All groups share one centre, and each spreads out both ways along 13 directions, with some noise.
In the rows, 128 means zero.
Known rows, each followed by its group:
[ 92 110 126 186  72 109 118  97 142 133 108 159 113 145 107  89 158 138
  86  74] -> (1)
[122 139 119 180 160 117  82 147 150 161 145 121 137 144 104 109 139 137
 179 129] -> (2)
[162 120  49 138 118 127 126 137 129 105 154 147  98 150 119 169 101 150
 141  77] -> (0)
[131 100 157 108 100 118 146 135 128 107 139 161 113 136 117 132 124 137
 146  83] -> (1)
[109 157  95 152  92 117  99 166 190 121  93 111 169 121 174 146 104 122
 137 134] -> (3)
[ 70 123 160 117  90 150 176 129 127 112 188 130 114 152  94  91 171 136
 151  94] -> (1)
[137 139 133 114 130 135 143 119 177 147  96 131  83 148 116 149 109 142
 161 152] -> (0)
[124 119  87 130 167 161 128 171 123 153  95 134 136 170 128 129 144 132
 169 110] -> (3)
[122 139 127 132 163 144 125 119 103 107 153 119 149 158 112 109 120 135
 130 150] -> (1)
[155 128  79 128 122 160 119 144 108 127 140 143  90 147 143 133 150 130
 172  97] -> (0)
[ 96 136 100 102 140 166 136 136 108 143 104 151 131 163 131 151 123 121
 119  94] -> (2)
[ 98 146 139 134 114 125 120 101 150  97 151 110 155 110 109 104  98 131
  95 146] -> (3)
[148 146  88 146 148 150 145 129 168 157 124 124 155 154 125 178  94 106
 133 105] -> (2)
[150 139 163 131 105 129 106 131 101  65 118 143  94 128 157  94 114 143
 130 152] -> (1)
[155 125 149 149 141 147 127 114 138 185 155 123  96 121  93 119 141 125
 145 131] -> (2)
[135 126 118 110 110 112 154 150 151 117 116 115 154 123 118 139 111 136
 138 140] -> (3)
[ 67 138  97 132 133 132 129 125 130 110  92 120  89 116 113  90 112 115
  91 105] -> (3)
[110 110 137 102 120 158 148 111 154 164  65 154 137 123 108 101 108  93
 115 126] -> (0)
[104 161 136 147  63 110 135 148 226 130 104 123 148 134 144 157 100 124
 154 128] -> (3)
[116 107 135 134 106  98 170 130 155 145 140 162 118 150  65 129 134 127
 157  57] -> (1)
[164 142 128 122 145 142 123 130  75 121 123 127 136 122 131 122 125 129
 108 139] -> (1)
[141 108 104 141 128 123 138 127 136 152 123 141 136 136 113 142 112 124
 113 106] -> (2)
[114 116  92 120 117 159 161 126 132 130 141 151 106 152  93 102 121 104
 166 121] -> (0)
[129 137  71 130 108 102 128 168 171  98  98 114 169 123 129 132  93 135
 149 135] -> (3)
[136 142 108 111 163 137  85 102 125 118  59 122 104 109 142 122 119 144
 129 136] -> (1)
[129 133 121 120 134 122 114 176 147  93  95 104 124 108 142 111 124 147
 160 103] -> (2)
[154 100  88 134 143  62 145 105 116 160 149 146 147 102  34 110 109  98
 141 147] -> (2)
[ 92 149 141 147 110 123 116 118 159  86 133 108 185 157 150 145 102 160
  70  99] -> (3)
[113 123 115 144 127 113 142 145 127 112 153 130 120 154 106 134 116 148
 126 117] -> (0)
[146 131 125 164 130 124 137 105 162 145  94 110 108 131 150 143 130 105
  87 149] -> (1)
[148 169 173 110 123 125 121 116 137 115  65 126 108  98 151 125  86 112
 109 170] -> (0)
[124 143 105 109 135 172 119  85 135 159 119 137 133 119 123 141 107 110
 111 122] -> (1)
[145 152 104 139 109  96 162 123 147 155 143 126 139 147  94 178 109 143
 117 128] -> (2)
[135 120 134 134 193 145 142 105 150 139 120 110 133 160 133 161 102 104
 123 150] -> (1)
[179 130 140 118 150 159 162  94  72 153 137 118  76 126 136 146 171 128
  93 138] -> (3)
[146 145 123 155 119 166  99 126 204  99 181  86 170 137 108 124  82 192
 147 127] -> (0)
[199 145  99 136  78 152  99 131 100  91 135 141 101 115 172 109 148 122
 171 130] -> (0)
[157 118 113 106 137 172 114 125  90 141 138 128 110  87 135 105 125 110
 122 147] -> (2)
[ 91 132 127 127 127 133 129 143 148  94 137 106 133 126 114 100 122 141
 134 110] -> (2)
[120 132 129 118 111 117 156 123 163 146 135 109 134 101 111 141 114 110
 120 141] -> (3)
[106 141 103  91  99 183 136 172  83 147  92 169 108 138 159 112 149  91
 150  99] -> (0)
[141 167 181 142 121 155 144 162 162 160 129  96  96 128 163 176 125 142
 130 106] -> (1)
[132 121 153 101 111 133 100 145 107  73  91 144 123 124 152  88 135 159
 144 125] -> (3)
[111 101 135 102 147 102 139 142 170 136  91 130 150 104  94 128  86 135
 133 125] -> (3)
[132 129 144  78 134 147 163 123 125 139  57 130 131  93 122 103  94  87
 100 153] -> (0)
[118 159 160 121 120 110 140 138 106 102 145 127  99 148 143 146 129 148
 121 164] -> (0)
[101 147  87 144 131 133 107 173 170 132 108 113 136 133 129 134 118 138
 154 105] -> (2)
[143 145 132 115 161 157 137 115 117 140 111 115 121 129 137 137 132 119
 128 124] -> (2)
[124 146 125 125 135 151 152 122 145 132  90 114 111 152 141 122 168 116
 142 132] -> (2)
[102 138 141 127 138 140 131 144 172 137  85 127 123 143 117 127  86 134
 122 116] -> (0)
[ 89 162 152 124 122 121 103  96 131  64 158 106 123  97 103  93  94 164
  87 113] -> (3)
[169 113 145 142 144 143 157 105 118 146 133 139  73 164  98 117 122 139
 128 183] -> (3)
[111 128 150 119 143 164 125 161 135 140 144 111 143 136 143 106 138 137
 153 166] -> (3)
[124 116 119 172  93 109 116 146 187 139 182 124 145 175 122 172 143 201
 150 112] -> (0)
[189 127 142 105 144 133 129  56 115 131  86 141  93 107 135 131 122 112
 110 162] -> (0)
[164 171 110 136 115 128  82 127 134 129 108 102 135 100 154 146 120 167
 109 135] -> (1)
[111 149  99 104 124 104 152 129 129 102 123 123 141 121  91 118 110 121
 147 139] -> (2)
[ 84 181 134 144 118 177 158 163 167 158 198  63 133 149 125 138 157 149
 143 128] -> (1)
[139 146 166 141 153 136 123 128 136 130 140 115 120 144 114 134 130 148
 159 110] -> (2)
[160 129 153 143 142 139 160 156 169 162  98 108 100 142 183 189 134 106
 133 129] -> (1)

New rows. What belongs after each?
[132 152 101 116 102 135 137  98 122 130 140 143 105 118 118 137 112 104
 127 118] -> (0)
[124 142 108 160  75 150 108 128 140 126 142 120 132 145 165 124 152 141
 122 145] -> (1)
[168 117 113 127 101 105 160 107 149 131 111 145 108 108  96 128 104 103
 141 124] -> (2)
[142 137  95 108 102 127 137 154 125 134 101 118 114 108 142 144 130 151
 109 130] -> (2)
[146 120 103 152 102  90 143 136 161 106  98 155 111 160 105 135  87 142
 130 128] -> (3)
[164 103 133 148 154 173 112  90  94 115 149 144 138 145 152 114 119  93
  93 130] -> (2)
[181  91 138 142 137 135 111 129 102 126  70 162 125 152 167 133 137 138
 106 145] -> (3)
[132 138 133 139  93 136  77 142 152 118 120 158 108 130 158 156  81 161
 120 110] -> (1)
[181  86 114 196 146 120 104  88 152 151 156 124 137 112 103  95 122  93
 132 150] -> (2)
[154 139 165 170 115  67 162 108 191  86 102  95 131 136 116 125 144 140
 160 131] -> (2)
[147 130 106 126 155 128 161  89  87 127 141 134  80 139  78 133 136 142
 105  90] -> (3)
[ 97 145  93 117 115 148 141 143 123 121  94 151 122 172 146 118 153 107
 158 127] -> (2)
[157 117 141 127 150 151 121 102 102 108 116 133 128 123 147 125 127 120
 100 121] -> (2)
[132 135 118 150 104 102 106 130 147 120 108 142 122 132 119 124 120 128
 150 115] -> (2)
[115 146 130 113 112 150 157 144 165 101 126 111 124 137 123 147  90 143
 120  78] -> (2)
[152 133 153 164 128 121 129 109 190 108 107 111 112 124 126 118 112 116
 154 104] -> (2)
[106 148 164 152 140  77 142 145 113 120 150 101 129 146 125 151 155 167
 103 137] -> (0)
[167 106 153 129  87 143 193  93 153 116 127 117  96 123 121 117 138 118
 108 128] -> (2)
[ 85 101 106 142 130 125 153 146 137 129 146 141 126 177  89  98 145 124
 157 111] -> (1)
[139 129 127 118 123 118 201 142 142 136 137  88 136 155 107 165 156 164
 116 124] -> (2)
[ 87 150 145 117 126 140 143  94 120 113 104 141 118 157 116 126 137 126
 113 108] -> (2)
[ 79  70 115 115 161 107 140 155 171 128 127 152 115 165  99 149 106 158
 158  83] -> (1)
[ 81 140 104 111  91  87 155 122 136  95  84 163 123 152  94 119 123 124
 140 105] -> (2)
[106 166 111 109 130 101 115 142 131 116 102 114 135 111 114 137 111 161
 132 126] -> (2)
[134 136 113 134 130 138 142 118 125 123 183 125 144 132  91 116 108 111
 138 147] -> (2)
[115 117 138 135  84 158 137 159 147 170 152 150  78 134 101 120 136 152
 149  87] -> (2)
[162 145 145  91 134 121 175 109 127 113  88 103 109 100 128 148 131 138
 104 136] -> (2)
[127 174  80 101 106 127  89 212 101 126 129 143 140 135 155 169  97 169
 154 122] -> (2)
[132 120 140 146  88 133 103 116  91 145 128 166  92 146 147 112 170 147
 102 143] -> (2)
[154 156  99 121 129 138 120 141 130 140 126  84 153  90 161 148 134 119
 127 150] -> (3)
[105 194 129 149 128 131 116 156  98  93 171 112 138 137 147 139 111 129
 111 114] -> (0)
[150 127  95 136 111 141 131 189 125 117 137 139 130 166 151 144 109 140
 152 144] -> (0)
[142  98 131 160 127 155 138 118 149 136 126 123 117 148 136 115 148 114
 117 110] -> (2)
[ 93 122  91 133  98 127 166 183 132  98 135 138 172 204 150 179 120 169
 100  67] -> (2)
[130 116 150 147 126 141 137 122 152 148  93 134  87 139 115  99 161 123
 158  99] -> (2)
[168 163 136 112 118  31 142  99 128 112 112  84 126  74  85 128 133 162
 134 190] -> (2)
[126 126 120 171 135  95 112 124 119 125  80 145 102 132 122 107 141 114
 119  72] -> (0)
[127 145 131 131 111 151 116 154 142 130 141 127 146 156 149 152 107 148
 130 141] -> (0)
[154  88 135 143  88 145 122 129 103  76 168 153 127 127 150  98 108 137
  98 110] -> (2)
[130 161 174 112 129 155  91 134  96  96 143 120 105 117 155 116 125 173
 125 122] -> (2)
[116 143 166 147 122 145 119 109 141 117 121 135 106 143 145 128 123 129
 107 115] -> (1)
[108 114 140 127  91  89 149 172 161  74 174 134 115 158  92 113 135 174
 210 106] -> (1)
[ 92 152 139 134 117 108 132 134 150 125 144 107 110 133 102 143 133 164
 132 106] -> (0)
[116 159 123 155 130 142 116 154 155 112 134 134 141 169 135 144 110 133
 166 101] -> (2)
[130 159 140 170  68 120 137 109 151  91 135 132 117 163 150 150 117 149
  90 124] -> (3)
[104 159 145 131 112 124 109 127 135 129 110 124  92 126 121 100 156 147
 158 135] -> (2)
[ 97 130 127  97 147 207 162 124  99 124 170 144 119 168 109 102 129 105
 144 115] -> (2)
[ 73 134 154 103 119 142 142 148 146  99 137  99 148 119 136 118 117 151
  95 123] -> (3)
[115 166 180 137 119 139 113 130 146 130 104 121  90 143 137 131 159 165
 156 117] -> (2)
[132 118 136 140 152 168 130 126 152 157 115 116 100 124 117 114 135 117
 142  96] -> (2)
[141 125 123 168 112 145 134 154 175 101 118  94 152 161 189 170 137 168
  98  97] -> (2)
[182 131 155 165  86 142 157 108 156 120 142 128 102 150 139 130 143 120
 153 139] -> (2)
[146 137 134 152 134 111 117  92 119 120 163 115 126 109 113 130 109 138
  84 138] -> (3)
[129 116 134 133 162 151 141 126 186 163  55 122 128 140 100 108 103 111
 142 134] -> (0)
[177 131 164 136 166  96 174  80 163 124 140  75 126  87  66 106 126 112
 154 150] -> (2)
